There are 4 ways to turn a row about zero (a turn may also mirror it). The second row of each pair is the first, turned, with some noise.
In the rows, zero is written as 128.
Known pairs, each followed by its turn:
[179 166  93 128 145]
[100 170 142 181 115]	q_596

[123 107 123 127  96]
[149 138 100 115 127]	q_596

[166 168 116 153 172]
[119 186 169 109 111]	q_189

[123 126 165 138 130]
[134 133 126 136 164]	q_776

[141 164 154 103  83]
[103 150 119  94  76]	q_596

[ 91 102 130 103 155]
[178 110 119  96 134]	q_776

[ 95  97 137 149 153]
[120 133 149  77 127]	q_138

[167 112  96 144  85]
[ 69 137 106 109 157]	q_189

[ 84 165 164 110 101]
[169  89 153 147 162]	q_189

[117 126 122 146  79]
[ 95  98 135 143 156]	q_189

[141 111 127  85 177]
[ 68 135 129 131  93]	q_138

[101 115 116 108  92]
[152 136  93 111 105]	q_138

[ 96 114 112 166 113]
[139 114 185 118 135]	q_776

[118 158  79  93 142]
[128 104 135 178  90]	q_596

[145 153 124  91  76]
[ 82 156 109  94 114]	q_776

[121 161 136 153 168]
[ 83 102 151 140 155]	q_596

[135 129  91 127 173]
[133 116 155 179 144]	q_596

[156  99  83 146 122]
[111  78 141 134  97]	q_776

[102 100  87 154 168]
[176  89 158 134 107]	q_776

[139  81 160 125 105]
[118  86  99 102 114]	q_189

[127 165 174 151  79]
[187  71 151 142 137]	q_138

[ 85 140 158 167 146]
[150 119 182 100 129]	q_138

[122  93 111  84 177]
[ 67 154 115 108  87]	q_138

[162 160 111  77 136]
[161 174 113 101 170]	q_189

New pairs, each followed by its turn:
[159 166 119 102  95]
[129 142 137 102 180]	q_189

[ 87 153 113 124 156]
[137 163 157 130  97]	q_138

[ 96 105 164 135 158]
[155  97 130 140  82]	q_189

[143  92 119 139  80]
[160 159  94 114 138]	q_596

[109  82 119  85  84]
[189 130 108 106  97]	q_596

[138 159 131  85 173]
[107 116 182 150  94]	q_596

[ 97 170  83 179  89]
[202 172 137 138 163]	q_138

[ 99 156 162  87  98]
[176  91 140 127 175]	q_189

[146  84 115 167 162]
[ 88 138 116 126  70]	q_189

[177 153 121 154 118]
[ 97 169 123 147 137]	q_596

[127 146 121 171 148]
[ 98 121 121 149 167]	q_596

[153 154 130 167  85]
[ 78 153 167 153 128]	q_776

[171  86 110  93 107]
[ 85  81  96 106 117]	q_776

[ 94  80 147 137 101]
[132 102 155  94 173]	q_776

[ 87  93 122  76  97]
[188  98 114 103  85]	q_596

[113 133  78 116 143]
[119 183 124 133 114]	q_138

[144 138 100  79 116]
[141 152  94 119 168]	q_189

[167 103 170 140 122]
[106  75 123 121 154]	q_138

[129 154 163 170  98]
[171  87 153 137 153]	q_138

[ 82  89 101  93 177]
[ 91 174 133  78  80]	q_138

[105 156 116 135 121]
[131 132 150 158 149]	q_189

[124 104 152 179 147]
[139 112 154 162 163]	q_776

[ 93 155 171 158 129]
[143  94 183 138 115]	q_189

[151  83 177  90 160]
[168 116  94  73  90]	q_189

[162 141  95 112 102]
[131 141  91 169 138]	q_138

[143  98 175 132 122]
[115 114 113 138 176]	q_776

[123 167 152 121 102]
[111 173 125 117 134]	q_776

[173 129 116  79 112]
[ 82 126  83 118 108]	q_776

[104 150 173  90 179]
[108 114 174 128  65]	q_138

[ 97 119 122 121 109]
[134 131 139  97 130]	q_776

[110 140  96  87 152]
[159 131 106  99  86]	q_776

[175  99 110 130  96]
[ 77  88 127 127 123]	q_776

[139  81  99 179 166]
[155 130 130 159 206]	q_596

[143 124  82 105 171]
[148 128 161 181 126]	q_596

[115 176 169 179  90]
[ 61 129  79  87 127]	q_596

[165 123 151 126 179]
[145 157 135  86  90]	q_189

[131 114 106  93 157]
[150 158  93 130 117]	q_189

[173  80 101  89 128]
[115 151  58 100 127]	q_189

[127 127 170  84 158]
[188 124 118  99 117]	q_189

[ 82 119  86  84 107]
[146 124  86 185 159]	q_189

[149 169 122 145  89]
[ 90 159  94 133 106]	q_596

[ 89 114 105 104 155]
[170 121 122  96 111]	q_776

[130 114 170  96 103]
[106 140  97 104 170]	q_776

[165  85 159 152  77]
[152 187 100  79 156]	q_596

[131 177 162 115 155]
[ 79 120 164 115 111]	q_596

[ 95 135 177 179 111]
[174  91 171  90 143]	q_138

[156  91  90  81 175]
[141  68  73 122  87]	q_776

[113 132  99 122 165]
[165 125 123 126  95]	q_776

[ 84 136 103 153 130]
[124  85 100 147 136]	q_596

[ 96  91 170 163 158]
[134 100 140  85 189]	q_596

[ 93 145  84 136 115]
[128  95  92 165 119]	q_596

